The first 6 rows are patterns. Each new row is the sum of 2 different patterns, raised or lowered, with some noise. Before adding, each is slid sideways (what falls off one end comes back at the other) and multiplied by a number that may be negative. Names go in the order of the patterns.
Some rows, each with the names of its patterns after it:
[ 17  -5 -11  11 -13   4 -14  -7  -6   1  -2 -23  -7 -24  -2  11   2 -16
   4  -1  -2   0  23  -5 -18 -16   3  -3  -3  20  -3   3   3  13   6  10
  16]	(1)
[ -5  -3   1  17 -14  13   1  -4   2  13  -9   3 -15 -15   1   2  15  -8
   4   0 -12   4  -9  -1  -9   2  17  -2  -2  -8  -4  23   9   8   2  -4
  23]	(2)
[ 17 -14  29  -2   2  -1   1   2 -31  23   1  -4   6  -4  -4 -10  -3   1
 -15  19 -29  -3  -6  -8  -9 -18   4  15  -2 -22 -25   0  -2  -2   1  -8
 -27]	(3)
[ -2   8   3  -2  -1   5  11 -11   2  -5  -2 -12 -10  15 -13  -3  -3   3
  -4   9   7 -11 -19   1  -4 -15 -17  11  12  -7 -20   1  -2   0 -16   1
  10]	(0)
[  0  -8  -1  -5   1  -2   9   5  -7  12  -5  21  11  -8  10  -1   8   9
 -25  -3   7  11   4  -7  -1   0  18   7   3  13  27  17  31 -21  -1  10
  -3]	(4)
[  0   4  15  -6 -12  -6   5   8   7   5 -28  -2  -5  -2  12  -1  -8  -4
   5  -7   3   8   7 -16  19  -2  13  -3  -5   0  15  -7  28   6  -3   1
   4]	(5)

New rows, each followed by the names of its patterns:
[ 21  18   4  23   0  20  31  24  17  14  31  33 -16  -2  23  38  14   9
  10  28  22   8  16  12  27  25  34  -7  -1  29   8  16   8  22  17  -2
  24]	(0) (4)
[ 19   9  37  14  14  -3  22   1   6  31  27  17  17  33  28 -12   2  20
  38  14  -4   5  21  10   6  -3   8  10  12   0  16  -8  22  12  15   5
  31]	(2) (0)
[ -1   0  25   9   7  22  37  12  20 -14 -13  11 -17  -8 -15  -3  -8 -19
 -10 -12   1  -2  11 -20  22   8 -13   7  14   2  -7 -39  -3   2   6  18
 -12]	(1) (4)
[-32  -9  19  -3 -10  -5  -1 -25   4  -3 -17 -30  -9 -16 -28 -31   6  13
 -19 -11  -8   4   0 -14  -7   3  11   6  15  -4 -13  -2  16 -16  -4  -9
  -7]	(1) (0)
[-10  -7  12  25 -14  -5  -3  32  29   3  -1   1  18  13  46 -16   3 -31
  16  -9   0  -1  -3   7 -20  12  17 -10   3   5 -10   3  -6   9 -31  21
  -8]	(1) (3)
[-34 -21 -39 -23 -27 -33  11 -50 -24 -33 -31 -10 -29  -9  -4 -25 -22 -49
 -24 -21  -8 -31 -17 -46  -8 -33  19 -30 -17 -35 -33 -17 -49  14 -26 -21
 -15]	(2) (3)
[ 12  17 -22   8  -1 -14   3  15  -5 -25 -13  19  -4  -4  12  -6  25  12
  21   8   6  36  11  -7  -9  27 -24  17 -11  -9  -3  14  -9 -19 -21 -36
   0]	(1) (2)
[32 15 26 48 32  9 31 45 15 35 43 31 20 16 22 36  5 46 32 35 32 46 35 29
 53 58 33 18 36 14 33 43 28 31 34 21  9]	(1) (5)
[-28 -22   3  -7   4 -17 -10   3  -6  -6 -22   2  34   2   0 -26 -14  -6
  10  -7 -11 -28  13 -40  28  11  15  -9   1   2 -53  21  -5 -10 -11 -12
 -17]	(1) (3)
[  0 -11 -18   7   2 -16  -9 -18 -18   1   2  -6 -11   2 -19  16  22   3
  -8 -22  -2 -10  26  10   0   7 -12   8   4 -11  -5   7   3  -7 -27   6
 -26]	(2) (5)
[ 13  21  14  25  19  10  20  19   2  10  -2  27  16  21  14  -9  27 -11
   9  23  30 -12  28  13   7  14  45   1   2 -13   2  13  13  42   4  19
  14]	(1) (2)
[ 18  26  22  -3  17  16  17 -12  21  37  25  22  20  18   1  24  24   5
   9   9   8  -5  -4  32  11   6  24  17  23  29  26   5   1  34  19  21
   3]	(1) (0)
[-10  13   0   9  31  13  12   8  34  -3  43  24  28  10   5  33  -9  -1
  -4  21  23   8   8 -12   0  -7  31   2  22 -34  13   5   6   6  28  31
 -30]	(1) (3)
[-41 -33 -31  33  -6 -15  -3   9   2 -13   1 -14  -7 -13 -10  -4 -28   9
 -29 -13   5  -4   4 -27  -3  21   0 -16 -13 -18  -6   6  11 -24 -10   5
  -3]	(0) (4)
[19 18 16 33 21 16 15 27  7 27  8 40 28 14  8 34 16 42 16 21 29 24 26 27
 33 17 17 25 18 31 24 24 -8 15 29 12 29]	(0) (5)
[-24  26   9 -21   2   3   6  -4  -7   1 -11  30 -16   1   7  15   7  11
 -12  12   8 -18 -19  -6  -2  -4   3  -7 -14  18 -15  33  -5  20   9  -5
  10]	(3) (4)
[ 12  18  32   6   9 -16  33  12  13  33  14  25  12  11  17  34  41  25
   9   4  19   6  33 -12  17 -14  15   9  -6   4  -9  31   3  12   1   9
  14]	(1) (3)
[-15 -12   9  -4   4   4   0  -3  12 -20   0  -2  -4 -10   8  -7   6  23
  -2   3 -11  16   4 -12  22  -1  10  -2  11  -9 -18  10  17   6   6  -7
   6]	(2) (0)
[ 16 -33  12  -8  -5 -21  16 -12 -22   0 -25 -13  20   3   1  21   0  -3
 -14  31  -7 -16  -2   0   7  -1  31  -2 -13   8  15  16  15  -5   9 -11
 -12]	(1) (2)
[ 22  31   9  19  26  20 -14  29  28   6  14  24  15  13 -14  -3   5  10
  27   3  10   1   8  13   6  11  10  20  14  19  10   4   3  36  12  13
  22]	(2) (0)
[  3  42 -19  14  -3  -5   6   0  29  22  16  -5 -17  19   6  11   8   8
   2  27   1  34   9  32  20  21  17 -18  52  11   8  20  24  -1  15  11
  12]	(2) (3)
[ 12   6  -2  25 -22  18  -6  12  -4  12   7   5  32   8   4  -1  -9  13
  10  13  26   5  21  -4  39  14  20  25  27  18  -1   5   0  28  18   3
   6]	(1) (3)
[ 30  19  11   5   9   3  30  22  29  12   6  24  31   7   0  23  25   6
   8  25  11  14  -4  16  11  11   3  18 -14  -1  23  11  14  14  18   7
   7]	(0) (5)
[ -4  11  -9  12  -6  -6 -10  17   3 -13   1  -8  12   5  19  -6  14   4
   8   0  22  11   5 -12  12  16  18  18  -7  15  27  19  14  16  35  22
  -7]	(1) (0)
[  1 -30  15 -15  22 -10  -5   9  -8   0 -28  21  -1   2   9 -10 -17  -7
  -6  -8 -25  22 -15  -7 -19  -6  -9 -15  -8  12   6 -19 -15   3  -2  -2
   4]	(3) (0)
[-10 -11  -3   0   0 -23  10  -4 -10 -13  -8  -8  -7  22  -2  -1   7  23
  11  26  -9   6  -2 -16   3 -20  -3 -17  -9 -10   3  -2 -26  -1 -25   8
  10]	(1) (4)
[-18 -21 -57 -19 -32 -29 -55 -46 -58   6 -30 -15 -18 -28 -18 -22 -24 -24
 -11 -41 -41 -24 -34 -15 -41 -33 -41 -38 -29 -36 -26  -3 -30 -37 -33 -35
 -17]	(4) (5)
[-65 -48 -69 -11 -15 -44 -31 -40 -29 -10 -19 -26 -29 -45 -15 -31 -46 -26
 -35 -56 -11 -42 -34 -38 -29 -17 -26 -53 -58 -34 -24 -17 -38 -45 -39 -46
 -41]	(2) (4)
[ 10  22  28  15   2   8  13  -1  12  29  17  18  -2  15  11  19  27   9
  13   7  21 -10  27  -8   8  12  12   3   3   5   6  23  20  13 -10  22
   9]	(1) (2)
[ -8 -16 -10 -32 -11 -27   3 -11 -17 -15  10   2 -24 -36 -18   6   8 -16
 -27 -19 -19 -18 -11 -43 -25 -27 -14 -24 -14 -17 -13  12 -34 -19 -11 -27
 -17]	(3) (4)
[ 18   9  12   5  18  20  -3  39 -11  28  18   3  15   1  25  34  -7  -6
   1  25  17   8  16   7   8  34   5  49  35  29  38   0  16  -1  31  17
   7]	(3) (4)
[ 18   2 -15  -3   5  10 -13  -2  13  -3   7 -42   1   9 -12 -11 -21  15
  12 -14 -22 -35  -5  -3  -5  -6 -21 -20  13 -12  29   6   7 -17  11   3
 -30]	(3) (0)
[-22 -28   3 -29  15 -17  -9 -18  -7   2 -36   5 -15 -15  10  -6  -8 -16
 -16   6 -26   1 -32   0 -25  -8 -18 -26  -6  10 -17 -25 -41 -21 -11 -11
   0]	(2) (3)
[-5 13 31  3 14 17 29 -2 17 10 16  6  8 12 18 -3 41 14 12 14 22 19  2 34
  9  4  3 18  9 11 24  4  7  9 21 34  1]	(0) (5)
[-27  -1 -16   9   5   4  -6  16 -37 -20   6 -18  -5 -18 -14 -27   1   3
 -20 -16 -35 -15  -2  24 -19   3  -5 -19  -4  23  -7 -27 -15  -6 -18 -14
  29]	(1) (5)
[  8  36  22  33  23  -2  29  11  23  30  -8  18  22  31  18  -3  16  17
  36  24   2  20  31  28  45 -18  19  28  13   3  20   5  12  20  12  13
  26]	(2) (4)
[-10  -7  12  -2  -4 -19   8 -28  11  10  -1 -11  15  -6   1 -10   9  -2
 -12  -2  -2   2  -1  11   0  -3   3   6   8  22  11  15 -10 -10  28  -2
  10]	(1) (2)
[  4  29  19 -10   9  35  39  -7  -7  12  20   8  26 -10  30 -21  -6   5
  -4  -1   3  29 -20 -10  18  -4  11   9  20  15 -12  28 -10  29   3  11
   2]	(3) (0)
[-19 -10 -31 -23 -21 -12   1 -29 -36 -20  -4 -26 -19 -14  -5 -34 -12 -22
 -15 -25 -23 -21 -12 -33  10 -16 -21 -19  -9 -14 -27   1 -23 -28 -28 -14
 -20]	(0) (5)
[-12  -4 -24  -8 -16 -15 -23 -19  -1 -17   4 -10 -16 -13 -12 -12  -6 -10
  -1   9  -9 -30  -2  -9 -14  -5  -9 -21 -20  -9  13  13 -13 -11 -19 -20
 -11]	(1) (2)
[ -1 -15 -37 -37   1 -15   1 -16 -34 -42  10 -34   4 -18 -16 -41 -13  -2
 -30  -3 -15 -18 -32 -19 -24 -30 -32 -23 -41 -18 -56 -17 -14 -35 -15 -35
  -3]	(1) (3)
[-31 -43 -19 -38 -29 -38 -37 -44  -4 -60  -8 -31 -42 -39 -42 -30 -17 -21
 -54 -62 -39 -29 -27 -26 -35 -78 -22 -47 -13 -23 -31 -41 -35 -27 -61 -12
 -23]	(3) (5)
[-10 -12 -14  -7  26 -10  18 -21 -15  -4   0  -3 -19   7   7 -11 -24  -5
 -18  -1 -16   2  -3 -20  -3  -6  -7 -10   3  -3  -5   1 -28   2   6   7
  10]	(3) (5)
[ 16  13  13  23 -11   3 -13   5  -2 -10 -10  -6 -13 -14  13  16 -13   8
   4  27  -7 -24   9  12  -1   3 -26   7  -1  -7  -1 -20 -10  -5  10  -6
 -14]	(0) (4)
[-11 -13  10 -19 -14  -4   8 -12   9   6  -4 -14  41 -11  11 -12   9   1
   2  27 -22  25  11  16  16  12  18  15  -2  -4   4   6 -12 -10  -5  -6
   0]	(1) (3)
[ 12 -30  27  -7  -8  -6  18  -7  -8 -33  -2  18  18 -20   1 -32 -15   4
  18 -27   8 -39 -18  -4   5  -2 -14  16 -37 -13  24 -12   1  -1  -9  -3
  -2]	(3) (5)
[-12 -27 -24 -14  -6 -17 -50 -32 -44   3  -6 -39  -5  -9  -6 -27   4 -24
 -10 -14 -18 -18 -12 -10 -14  -6  -6 -21 -25 -11 -22   9   2 -21 -11 -14
   2]	(2) (4)
[ 10 -10  -4 -27   5  11  21   0 -10 -17 -19  -2 -19 -20  -5   3 -18 -35
 -17   1   8 -27  10   3  10  10   7  -5  -2  24  15  10   1 -17  -7   2
 -15]	(1) (0)
[ -1  24 -17  28  13  28  10   1  40  -2   6  14   6  15   0  24  26  19
  24  -7  41  -1  19  16  17  18   4 -12   1  19  39  18   6  22   6  28
  42]	(1) (3)
[ -4 -22  -3 -17 -29   8 -16 -10 -16  -7   9  -3 -26 -29 -11   1   3 -13
 -22 -15 -19 -18 -40 -26 -45  14   4 -20  -7 -14  -2   8   2  -4  -5 -20
   2]	(2) (4)
[  6 -17 -21  -1   3  -8  21   4   9 -12  29   4  21  12  12  -5   4   4
  14  10 -15  -6  -3   2   2  -7 -11 -31  -7  14  10 -10   9 -25  -3  -4
  20]	(1) (5)
